The rows are grouped in 5 different ways at once. Each group adds its own fixed numbers to the row, and there is some noise. The rows also spread widely along 16 directions, which tell nothing about the answers.
In the rows, zero is written as 128.
Known rows, each followed by its group in each grouping:
[138  79 164 151 107 116 141 118 135 148 129 126 161 168 184 162 100 131
 141 116 110 130 146 133 144 135 101 128 132 129  97 110 143]
Rodep z415 (1) z172 z201
[179 129 131 119 105 130  87 178 188 109 104 125 121 173 170  91 126 132
 133 201 138 150  77 125 124 126  97 157 159 109  65 140 125]
Liko z97 (0) z172 z129
[162  77 104  95  58 140  97 115 162  94 154 130 111  96 166 126 113 120
 102 134 124  97 135 169  81 144 105 120 146 106  94  87 125]
fiko z272 (1) z232 z337
[156 125 144 143 111 140 141 131 150 133 139 100 124 105 141  98  71 129
 128 160 141 129 129 136 130  81 152 104 103 114 138  90 140]
dabuz z97 (2) z122 z918
[141 103 135 122 104 149 101 124 154  89 151 110 139 149 176 112 102 142
 107 184 117 129 146 114 128  86 116 156 102 125 144  86 103]
bubi z272 (2) z232 z794
[154 128 135 119 123 112 162 121 142 129 102 112  90 127 131 114 173 148
 150 128  90 161 122 173 127 100 183 109 138 126 160 148 119]
Liko z815 (0) z122 z794
[132 151 154 164 203  68  57 109  92 173 157 104 102 148 186 148 147  95
 147  91  87 164 143 104 121 163 146 120 130 135 143 195  92]
Rodep z815 (1) z122 z337
[129 128 104 144 126 105 108 140 145 142 145 142  83 133 140 135 158 131
 141  75 152 106 105 142 142 157 125  92 139 153 134 143  93]
dabuz z387 (1) z232 z774
[132 161 126 149 164 124 146 165 119 137 114 107 104 125 137 111 122 164
 116 132 140 127  99 118 166  81 140 110  96 139 162 138 124]
rafu z387 (1) z232 z774
[164 164 142 123 186  70  97 147 121 127  90  83  63 119 161  92 103 137
 126 147  77 144  89 120 153 101 163 133 145 146 175 132 101]
rafu z415 (1) z122 z201
[124 140  96 160 161 169 106 118 151 112 151 129 107 117 135 120 121 154
 123 155 159 109 126  99 143 141 132 136 119 157 193  89 136]
fiko z272 (1) z122 z129
[136 148 154 122 121 195 182 103 126 138 140 119 113 114 103 163 130 146
 165 146 121 141 140 150 147 208 134 116 149 125 132 143 206]
bubi z815 (1) z122 z918
[144 137 121 128 156 185 161 131 118 105 132 132 148  84 149 161 137 162
 129 179  85  96 122 153 120 150 114 136 158 153 166 108 175]
rafu z415 (2) z122 z337
[127 124 105 145 162 119 103 108 131 135 126 135 121 132 166 122 110 137
 113 128 126 123 132 108  78 137 112 144 152 124 145 108 132]
rafu z387 (1) z172 z129
[165  98 138 147 154 132 134 130 112 145 143 128 102 102 157 187 116 120
 126 134 104 100 122 154 114 174  93 112 184 150 155 118 120]
bubi z815 (1) z172 z337
[165 151 118 101 142 136 124 131 131 120 141 134  95  84 145 130 183 127
 124 148 100 117 113 170  76 151 140 116 170 105 110 163 144]
dabuz z387 (0) z232 z201
[155 175 147 125 153  97 112 163 140 120  71  96 109 144 159  86  76 149
 157 152  83 160  65 117 181 154 135 150 144 139 119 121 170]
bubi z415 (1) z172 z129
[120 137 141 144 153 142 134 112 136 109 126 124  76 130 133 138 157 157
 144 127 115 118 130 132 178 159 163 126 111 143 152 116 158]
bubi z272 (0) z232 z201
[113 127 120 141 101 110 118  61 127 171 175 130 156 134 169 104  70 104
 148  70 108 136 161 138 110 162 137 113 137 162 160 111 129]
bubi z815 (0) z172 z774
[170 197 132  98 133 149 136 108 183  97 184 174 123 115 133  90 149 116
 193 125 131 108 121 158 144 120 179  99 128 121  94 120 103]
bubi z387 (2) z232 z129
[147 175 113  96 141 119 161 143  99 139 110 108 142 127 156  94  65 152
 113 138  53 130  87 139 128 112  91 143 191 178 172 140 108]
fiko z415 (2) z122 z774
[143 130 126 157 143 134  47 140 153 155 141 115  96 127 166  91  95  99
 123 167 152 128 104 120 115 170 142 139 146 150 145 133 177]
bubi z272 (1) z172 z918
[164 155 106  92  87 134 130 120 148 128 142 114  44  69  93 100 103 124
 120 122 140 118 110 164  93 161 137  87 172 108 127 134 129]
Rodep z387 (2) z232 z918
[136 154 122 126 142 162 156 118 114 156 155 127 139 114 140 128 107 134
 132 138 115 116 135 143 133 143 129 118 154 164 166 143 159]
fiko z415 (1) z172 z918
[150 132  92 125 139 128 150 123 128 145 130 168 131 133 145 146 119 134
 120 110 123 107 105 138  62 149  72 123 203 109 121 122  95]
bubi z97 (1) z232 z794
[140 113 150 140 174 166 182 173 104 123  94  97 100 133 132 181 174 188
 101 194 108 134 119 134 156 102 117 142 131 143 177 148 156]
dabuz z387 (1) z172 z918
[163 142 143 118 159  96 125 137  98 120 108  88 142 101 189 127 108 141
 115 157  45 141 115 138 120 107 129 142 139 127 142 128 135]
dabuz z415 (0) z122 z129
[116 154 123 118 136 108 147 126 134 117  99 116  95 138 135 117 156 166
 145  81 104 151 117 137 163 130 165 111 100 120 128 137 146]
dabuz z272 (1) z172 z774
[161 153 124 115 222  96 142 160 144 107  94 162  63 104 163 100 149 136
 102 153  89  48  69 180 130  81 184 119 175 174 141  94 155]
rafu z387 (1) z172 z918
[141 168 143 105 127 133 108 131 129 127 178 134 167 118 190 108 148 108
 151 126  76 109 129 164 165 139 161 110 116 174 100 164 165]
fiko z415 (0) z172 z794
[136  98 143 116  52 129 162 108 122 153  96  97 170 153 155 128  86 155
 153 103  81 189 128 139 125 162  96 139 156 120 127 137 148]
rafu z272 (1) z122 z201
[121 176 109 123 160 127 153 138 105 134 122  94  65 107 108 107 106 162
 100 118 130 128 117 103 149  92 134 105 125 144 179 145  96]
rafu z387 (2) z122 z201
[116 146  95  72  99 143 169 160  93  86 133  90 127 113 139 124 134 190
  53 131  94 118 128 126 168  45 117 115  81 152 164 139  93]
Rodep z272 (1) z232 z918
[112 145 108 143 158 146 142 109 123 123 119 130 109  93 138 120 120 144
 117 126 130 117 127 130 103 138 154 112 110 109 132 101 199]
bubi z815 (1) z122 z129
[127 101 144 151 118 108 118 141 149 167 120 140 120 183 175 105 138 124
 133 111 144 131 115 145 136 103 135 127 129 148 110 161 134]
rafu z272 (1) z232 z774
[121 124  88  64 117 129 117 128 116  79 126 116  80  97 165 116 128 141
  52 143  72  90 127 150  80 116 107 130 158 134 111 120 140]
fiko z815 (2) z172 z201
[136 133 149 113 126 111  72 101 124 126 173  94 106 129 174 110 115 105
 123 126  98 139 160 127 130 139 150 125 103 130 130 142 124]
fiko z387 (1) z232 z794
[146 154 154 118 145 147 165 171  98 147 124  92 113 132 143 128 139 154
 106 163 105 145 113 136 176  82 138 122 119 154 147 188 136]
bubi z272 (0) z172 z918
[125 130 158  85 156  98  92 119 110  88 146 112  89 131 193 147 151 120
  89 112  70  95 149 128 146 121 138 123 101 117  58 144 134]
rafu z272 (1) z122 z201
[147 233 119 110 161 152 115 135 129 116 169  98 131  87 133  63  88 138
 136 162 118 130 104 108 167 119 170 119  95 144 159 132 151]
dabuz z387 (0) z232 z918
[128 145 168  96 120 140  98 120 129  91 182 113 124 116 176 136 101 111
 137 126  74  77 136 139 196 182 127 113 117 179  86 117 164]
rafu z387 (2) z122 z794
[126 148 107 104 154 116 132 135 100 109 101 106  78 110 135 144 135 161
 106 113  66 119  99 134 133 178 107 129 170 149 157 132 137]
fiko z387 (1) z122 z794
[155 132 185 158 144 150 164  96 129 172 168 118 119 133 129 155 118 120
 185 117 128 139 158 145 175 152 165 102 125 143 163 142 141]
dabuz z272 (1) z232 z918

New rows, each followed by its group in each grouping:
[143 129 116 126 110 137 124 116 157 154 158 161 101 132 140 110 142 105
 134 107 150 101 116 162 103 146 137 106 171 142 104 149 132]
bubi z272 (0) z122 z794
[145 123 130 100 146 132 122 146 126  79 103 100  93 108 158 139 141 165
 103 168  74 115 114 144 144 135 130 144 132 143 142 106 152]
rafu z387 (1) z172 z337
[181 113 149 117 128 110 125 179 146 104 111 102 111 156 169 131 146 154
 125 174  92 142  96 135 159  64 122 137 142 142 143 140  50]
dabuz z272 (2) z122 z918
[143 128 137  94  99 104 108 139 117 123 102  81 108 116 165  85  86 130
  93 153  79 158 115 139  89 108 130 135 134  99  98 140 152]
bubi z387 (2) z122 z918
[121 129 133  97  57 151 144 112 106 162 142  92 156 119 150 113  95 131
 132 127  74 161 143 159 131 166 114 125 158 179 161 174 174]
Rodep z415 (2) z172 z201
[122 136  86 146  93 154 156 115 108 167 169 135 181 100 139 136  99 139
 118  91 142 119 127 127  96 153  83  97 151 143 148 135 129]
Rodep z387 (0) z122 z201
[159 168 121  91 142 166 134 141 135  96 154 122 120 101 145 139 188 146
 122 178 108 123 127 141 115 119 132 128 132 107 107 163 127]
dabuz z415 (0) z122 z201
[113 139 137 106  97 152 152  60 147 133 166 121 129 127 138  66  78 119
 122 135 121 121 174 150 128 101 192 124  98 147 144  88 177]
bubi z97 (0) z122 z918
[155 153 112 139 142 145 143 109 122 132 144 118 125  88 127 138  86 143
 137 120 119 134 125 108 100 147 103 107 154  94 154 108 103]
Liko z272 (2) z122 z201
[152 128 138 162 175 121 177 142 120 111  86 134 140 133 153 173 126 181
 151 121  86 133 103 121 134 128  97 132 143  88 124  96 117]
dabuz z272 (2) z232 z337
[140 162 149  94 169 126 121 140 113  99 134 103  95 126 157 135 142 139
 111 153  75 116 125 125 165 127 143 124 116 136 114 146 135]
Liko z97 (1) z122 z918
[124 165 122 125 141 121 142  91 137 135 129 111  84 156 114 110 129 146
 123 113 149 172 152  96 103 112 146 123 114  68 104 149 115]
Rodep z815 (0) z122 z918
[140 106 138 123 156 132 123 153 130  95 130 115  57 118 148 164 187 149
  91 155 121  86 126 142 151 118 130 115 125 137 116 135 120]
Liko z387 (0) z122 z201
[140 134 115 136 141 102 114 114 140 122 106 119 122 119 163  84 110 140
 134 139  94 150 117 134  83 104 152 143 136 113 158 103 134]
dabuz z387 (2) z232 z129
[166 142 121 128 165 129 106 119 133 127 138 146 121 100 167 151 145 117
 142 145  95 122 114 149  75 178 120 126 180 117 120 133 151]
Rodep z815 (1) z172 z129
[132 122 150 141 118 133 123  88 149 133 157 131 122 137 155 127 125 121
 151 118 125 122 159 139 133 147 152 116 112 123 119 113 147]
rafu z97 (0) z232 z794
[157 165 119 102 160 128 137 132 126 132 140 113  79 104 128  99 120 128
 105 153 110 115 113 144 123  94 151 110 154 150 176 137 103]
Liko z97 (1) z122 z794
[114 100 115  73  73 156 186 120 167  86 125 137  64 168 110 111 171 175
 110 130 126  98 136 174 180  93 148 129 137 188 153 113 110]
fiko z387 (1) z232 z201
[148 138 126 151 121 136 134 112 153 149 155 135 122 129 136 116 124 128
 153 114 149 128 127 136 130 132 142 110 134 125 143 123 119]
dabuz z272 (0) z232 z794
[146 165 130 131 137 116 164 115 145 138  89 118 141 133 136  76 121 154
 164 131  95 175 104 146 107 113 172 135 138  97 133 121 168]
dabuz z387 (0) z122 z794
[163 153 136  95 126 131  74 135 130 105 172 101 157 139 197 114  67 118
 107 171  80 121 119  95 147 148  77 156 151 149 112 123  95]
Liko z272 (0) z172 z201
[140 150 123 135 157 122  97 137 141 114 141 138  93 120 156 125 143 133
 149 125 104 101 102 134 151 165 134 119 157 169 150 130 114]
rafu z387 (2) z232 z201
[158  99 131 147 120 126 194 142 127 153  85 117 143 139 140 138 104 173
 135 135 106 148 108 148 130  94 117 127 163 143 185 107 113]
rafu z387 (1) z172 z918
[142 118 150 103 160 151 131 105 147  77 136 125  51 129 147 147 127 136
  84 183 123  86 156 125 101 112 119 141 137  87  85  96 139]
rafu z815 (2) z232 z201
[144 139 126  82 153 141 116 124 120  84 153 145 104 102 171 163 179 128
 106 143  73  84 138 151  92 144 113 119 157 115  79 146 123]
rafu z97 (2) z122 z201
[141 141 105 109 128 138 114 128 124  80 148 102 128 101 161 129 105 159
  92 160  92 106 128 113 138 113 108 133 114 141 170  83  98]
rafu z97 (0) z232 z794
[180 169 146 110 160 103  75 141 120 112 171 126 142 103 199 141 153 106
 152 126  64 125 113 136 138 148 135 112 135 122  93 161  94]
bubi z272 (0) z172 z201
[125 125 135 142 178 132 127 118 126 107 127 138 106 110 159 156 152 144
 120 133 108  93 131 137 117 153 144 124 120 110 114  99 184]
dabuz z387 (1) z232 z918
[105 142 127  95 116 113 127  99 112  95 130  84 103 161 150 109 102 164
  90 128  89 151 161  93 153  97 132 149  84 120 138 116  98]
bubi z97 (0) z232 z918
[155 124 157 162 100  86 145 147 169 140  83 126 114 158 144 112 113 144
 200  85 119 159  84 153 195 152 157 100 120 122  90 107 140]
bubi z97 (0) z172 z337
[167 126 115 139  99 132 139 148 151 134  94 107 108 141 126 121 111 165
 153 146 127 178  93 121 121 140  92 140 172 112 163 134  88]
dabuz z272 (2) z232 z129
[136 131 123 206 190 150 137 118 136 163 156 155 121 127 140 165 120 132
 149 128 170 108 131 107 106 142 105 106 140 115 161 112 116]
Liko z815 (2) z232 z774
[123 109 142 174 151 130 134 112 121 159 134 123 157 156 169 154 122 144
 142 119 135 144 152 101 129 117 117 129 114 123 144 129 124]
rafu z415 (1) z122 z201
[118 108 119 122 114 190  66 132 154 107 162 110  85 113 160 119 116 123
  89 210 143  83 137 130 131 174 113 153 147 193 161 117 190]
rafu z415 (2) z172 z201
[163 176 150  91 137 135 178 152  99 123 126  97 134 105 139 139 127 157
 143 135  64 144 114 151 181 114 144 102 127 148 148 161 125]
rafu z97 (1) z172 z918
[159 174 139  89 138 117 139 136 154 111 148 142 121 170 151  92 145 134
 147 140 107 136 118 133 139  74 144 127 139 120  93 161  64]
Liko z387 (2) z232 z918
[134 124 152 129 141 118 130 121 137 145 128 125 126 152 168 100 111 118
 123 139 120 129 129 138 114 107 142 135 127 124  92 133 169]
dabuz z387 (1) z122 z129
[113 139 143 133 127 130 142 120 128 164 120 120  85 127 139  89 132 125
 128 123 130 127 135 159 130 111 182 110 121 144 129 167 194]
rafu z415 (2) z232 z918
[125 141 162  99 146 168 105 120  97  95 182  88 123  89 177 153 134 119
  98 178  68 103 161 135 145 150 132 125 100 150 119 144 182]
dabuz z815 (2) z122 z201
[104 115 100 119  96 143 164 114 136 127  99 147 116 127 137 135 167 160
 125  86 123 128 125 155 100 166 124 118 142 102  78 138 199]
dabuz z272 (0) z172 z129
[154 179 127 119 154 137 110 116 103 114 154  77 116  62 141 125  81 138
 124 154  63 130 122 127 157 175 140 119 135 168 211 105 149]
Rodep z97 (0) z172 z794
[143 141 140 108 132 126  92 137 117 127 153 110 134 136 183 116 115 119
 115 144  87 131 122 127 139 140 114 139 133 143 115 160 129]
Liko z272 (1) z232 z337
[162 155 131  99 121 157 109 145 151  74 148  96 101 131 140 124 136 161
 134 188 106 143 124 118 158 126 112 146 121 130 155 125  79]
fiko z387 (2) z232 z774
[117 170  90 182 164 136 164 125 107 202 126 140 122 120 114 120  94 147
 125 100 167 130 102 106 100 148  99 110 170 133 169 155 145]
Rodep z415 (0) z232 z201
[128 141 165  81 166 132 152 157 136 101 100 117  79 161 167  82 130 141
  83 188  77  86  97 161 181  72 167 157 138 189 110 131 194]
dabuz z272 (1) z122 z201
[160 192 107  92 106 127  93  77 168 106 168 130 118  75 137  55  51  99
 165 114 106 123 115 136  93 176 159 110 152 106 112  76 141]
bubi z387 (2) z122 z201
[146 148 139  97 149 110 121 130 132 127 135 125 100 157 160 117 152 128
 113 133 113 135 134 129 110  93 131 131 140 110  93 169  98]
rafu z387 (1) z172 z794
[134 132 127 141 210 140  89 140 108  86 113  99  73  94 164 173 169 161
  78 191 110 111 137 104  96 129 120 149 103  83 142 121 157]
rafu z415 (1) z232 z774
